The rows of a group lie close to one hidden flat surface of 10 dimensions, which may be shifted away from zero. Surfaces can cross.
In the rows, 128 means zero.
Some rows, each with its group after it:
[128 109 151 152 132 123 144 125 152 144 153 119 107  65 146 110 147 160] : q123
[110 154 154  29 175  89 143 132 170 105 137 171 183 116 161 134 133 112] : q756
[109 159  45 133 131 109 194 124 120 106 155 143 102 111 143 138 148 128] : q492
[153 135 105 139 131 117 132 108 117 126 108 105 113 120 142 105 123  96] : q852
[ 64 147  47  99 141 122 126  80 169 135 121 141 121 145 148 121 126 127] : q852
[ 98 133 134 125 107 118 120 134 150 141 152 126 113 144 132  92 144 127] : q492
[109 154  79 201 140 137  85 125 117 113 128  68  45 180 116 122 128 120] : q492
[152  85 137 122  89 116 154 123 116 134 120 148 169 118 165  92 142 149] : q123
[137 133 176 201 139 151 158 165 134 117 167 134 142 114 143  96 127 156] : q123
[115  93 134 167 113 181 131  88 158 141 136 129  96  71 114 121 128 137] : q852
[113 175 140 107 168  83 139 133 145 111 130 150 158 126 106 118 115 127] : q756
[196 144 156 132 180 161  98 150 145 148 119  83 128 127 163 150  84  71] : q492
[148 109 144 188 118  98 186 130 109 156 139 135 183  75 119 117 143 168] : q492
[ 90 117 145 121 124 123 150 143 119 150 149 139 146 118 118 147 136 138] : q852
[ 79 164  70 128 136 129 129 126 122 118 121 131  88 145  97 142 102 117] : q756
[131 155 144 142 143 164 153 119 154 125 132 159 170 137 110  98  96  91] : q852
[109  89  98 104  88 216 134 144 132 155 151 146 101 133 130 187 125 139] : q492
[ 71 112 107 161 131 154 100 100 153 131 153 114  77 117  75 169 166 188] : q492
[103 165 108 132 146 104 113 119  96 103  88 137 139 166  84 125  86 121] : q756
[170 143 114 120 122 128  95 149 150 137 121 133 146 168 134 118 104 143] : q123
[116 160 170 102 111 104 125 144 151 125 151 160 136 112  69 105 128 136] : q756
[119 119 112 169 151 144 123 105 113 139 119  96 149 156 138 142 136 125] : q123
[137  87 131  86  98 125 138 124 151 149 139 160 173 122 152 129 153 170] : q123
[152 143 124 108 105 153 150 145 156 146 186 121 105 123 118 155 175 124] : q756
[161 167 152 144  74 108 162 178 118 143 145 172 177 148 100  54  96 121] : q756
[140  99 179 166  85 152 118 203 105 174 151  90 111 160 172  97 111 120] : q492
[121 107 139 147 127 119 160 126 118 158 143 126 186 123 136 134 155 144] : q123
[ 96 102 140  81 149 120 112 142 147 185 134 116 176 129 146 175 136 148] : q852
[109 111 135  86 193 116 100 102 156 112 115 106 133 112 174 162 152 134] : q756
[121 107 123 114  90 127 157 129 106 146 119 145 135 102 140 109 115 118] : q492
[134  86 117 139 101 158 121 127 135 131 128 136 112 134 168 110 132 157] : q123
[143  98 130 185 133 139 139  98  88 125 105 108 178 163 143 115 136 124] : q123
[141 122 173  83  85 129 137 149 107 118 158 143 132 147  98 152 181 131] : q756
[192 161 134 180 156  80 144 129  94  71 140  91  88 114 122 119 179 129] : q852
[113 137 125 153 133 133 136 147 111 116 143 122 132 166 128 145 139 149] : q123
[129 145  95 131 109 137 178 154 118 132 159 149 142 147 140 124 135 119] : q492
[113 113  68 106 124 149 154 148 110 106 116 167 130 145 160 164 104 165] : q492
[140 102 162 138  94  94 149 187  85 115 162 110 101 139 180 107 168 152] : q756
[125 123 169 157 145 179 109 167  93 136 125  87  72 127 126 160  90  82] : q852
[158 135 154 137 131 130 136 131 109 142 107 118 147 118 122 117  98  80] : q852
[ 80 114 171 160 126 113 116 132 127 126 128 157 159 119  84 125 122 200] : q756
[123 116 167 130 115 116 115 119 127 130 120 139 141 112  88 121 133 140] : q756
[126 146 111 134 147 125 118 161 100 129 120 103 116 167 170 131 106 100] : q852
[126 107 117  85 103 156 127 111 145 161 130 150 167 142 126 154 134 135] : q123
[122 120 155 142 172 182  95 132 152 126 141  86  57  96 139 172 118 107] : q852
[149 104  82  60  73  56 150 111 111 184  92 128 123  83 178  82 123  92] : q123
[ 71  88 160 161  89 122 197 171  95 179 146 137 141  81 174  83 105 122] : q852
[ 91 137 154 101 101  89 162 129 119 150 155 127  94  83 108 110 153  83] : q492

New rows, each followed by its group:
[137  99 131  81  97 123 129 116 109 155 125 127 147 115 115 157 147 120] : q852
[157 130  96 120  95  97 183 115  87 133  85 153 150 109 140  87  90  81] : q492
[135 112 147 108 107 126 154 127 111 160 118 136 163 106 129 116 111  96] : q852
[114 109  91 159 168 171  84  87 141 134 101 106 145 155 110 184 121 161] : q756
[171 151 146 129 141 149  93  95 126  92  89 147 177 176  70 139 110 113] : q123
[188 129  55 138 111  77 133  80 105 121  90  98 111 127 168  82 147 108] : q852
[148 130  96 141 160 101  89 101 107 110  90  91 147 182 135 142 142 133] : q123
[142 162 143 129 133 109 190 175  95 134 159 118 123  99 118 157 135  86] : q492
[118 146 140  52 118 140 185 163 191 157 208 169 154 103 181 118 167 113] : q492
[115 195 112 100 161  84 173 126 132  63 164 142  85 114 121 126 172 102] : q852
[155 100 178 115  60 117 148 151 118 103 139 188 159 123 117  92 145 187] : q123
[132 121 154  66 110 118 151 141 103 112 144 150 166 149 123 165 167 122] : q756
[122 144 125 157 149 143 102 141 145  98 136 104  35 105 131 124 116 129] : q123
[142 136 139 130 124 116 116 134 121  86 125 132  95 126 110 126 138 153] : q123
[125 139 180 139 158  99 147 169 101 159 131 109 168 119 145 125 100  89] : q852
[ 85 154 115 119 119 132 165 154 105 113 151 135  69 118 127 131 121  81] : q123
[184 135 207 141 131  81 108 108 124 127  97 115 158  96  88  80 114 102] : q756
[154 111 143 183 147  77 155 112  95 146  99  96 170  97 154  95 125 127] : q756
[131 155 194 142 174  79 114 178 147 134 161 103 150 136 144 109 146 147] : q492
[ 96 127 140 156 155 187 110 145 150 123 154 111  86 133 126 158 122 139] : q852
[153 165 153 156 142 140 132 106 167 161 169 111 150 121  80 126 152  93] : q492
[134 120  96 155 142 152 117 136 143 104 149 102  71 138 173 141 158 161] : q852
[154 130 158 140 148  68 138 133  88 148 117  88 142  95 126 134 143 107] : q852
[160 106 136 129 152 128 121 110 133  67 118 127 128 136 193 100 151 141] : q123
[126 134 160 141 138 113 114 163  91 117 120 114 121 146 105 149 117 129] : q492
[ 82 129 153  78 160  73 107 200 114 106 134 116  82 131 199 132 125 147] : q492
[114  86  58 123 128  71  99  79  88 130  79  70  84 129 165 141 168 143] : q123
[ 92 149 122 107 176  45 148 112 103 104 104 112 102  88 148 115 132 100] : q756
[167 105 141 182 128 192  85 110 134 130 110  94 105 128 107 147 110 127] : q852
[112 159 131 140 197 119 142 111 182 105 169 107  83  76 153 129 158 132] : q852
[ 49 163  96 103 155  97 157 149 141 142 149 159 180 167 153 117 114 135] : q852
[148  87 167 151 122 149  72 114 112 114 109  91 111 146 101 163 162 155] : q756
[115 136 117 145 139 129 126  66 136 111 119 115  86  80  80 133 140 107] : q852
[155 102 189 130 141 113 145 112 182 105 149 145 108  22 158  83 152 161] : q123
[140 140 118 150 103 149 126 102 100 105 113 136 122 153  67 138 129 112] : q852
[162 142 100 150 107  99 124 109  64 109  86 107 108 155  94 124 129  96] : q852
[153 130  66 150 116 175 157 117 138 150 142 114  93 112 150 132 117  81] : q492
[163 165 116 170 161 135 107  99 115 120 109 112 170 172  59 167 128 113] : q756
[123 120 124  94 137 156  95  98 146 149 112 124 137 124 109 169 119  97] : q852
[122 125 106 120 139 140 118  92 153 181 118 102 124  96 101 147 112  91] : q123
[122  90 126 140 116 207 120 113 159 149 137 139 131 132 141 142 117 134] : q123
[143 102 111 126  80 137 135  97 126 126 132 145 131 125  96 144 171 167] : q852
[138 126 105 140 124 172 136 106 146 149 136 129 120 106 108 156 128 125] : q492
[159 134 147 149 113  91 165 125 111 148 137 111 138  94 114 101 145 104] : q756
[ 62 141  97 114  99  89 185 132  95 137 128 157 133 124 124  99 120 109] : q852
[123 110 137  72 119 147 145 152 142 151 150 130 125 118 176 148 130 112] : q852
[ 94 143 126 118 180  60 153  93 124 126 113 117 143  70 119 135 135 123] : q756
[120  97 133 129  59 108 191 147  97 166 153 152 145  96 137 105 150 142] : q756
[ 97 170 105 158 180  64 124 136 100 137 101  99 149 160 128 108 101 102] : q852
[139  99 161 237 170 141 137 124 137 154 153  90 162 102 147 115 146 171] : q123
[ 92 131 150 203 122 209 139 158 130 122 147 146 128 156 116 107  80 128] : q852
[103 119 153  99 133  79 158 126 116 129 115 158 167  95 136 103 120 132] : q756
[118 108 185 112 116 155 122 115 167 189 172  98  93  61 108 142 155  87] : q492
[191 116 120 122 128 150 126 138 147 134 138 120 154 142 179 124 135 126] : q852
[166 159 101 136 150 136 111 103 131 126 111  99 118 149 110 145 126  87] : q756
[116 144 117 123 173 115 138 173 140 122 166 104  96 128 194 144 138 143] : q492
[179  97 123 174 116 135 113 162 113 126 148  99 142 181 158 147 162 192] : q852
[192 167 152 126 107  88 102 138 103  60  89 154 104 139  75  86 102 127] : q123
[129  90 126 162  82 121 151 127  91 137 133 116  88  91 131 122 156 147] : q852
[156  61 162 159 106 168 146  65 122 136  99 139 173  88 147  93 133 117] : q123
[ 65 149 133 188 141 126 105 140  64 112 114  95  94 166  48 172 118 131] : q852
[172 106 125 119 114 125 137 122 108 140 124 104 130 131 162 122 142 100] : q756
[174 147 131 149 186 102  93  83 154  95  96  89 108 103 143 109 128 118] : q123
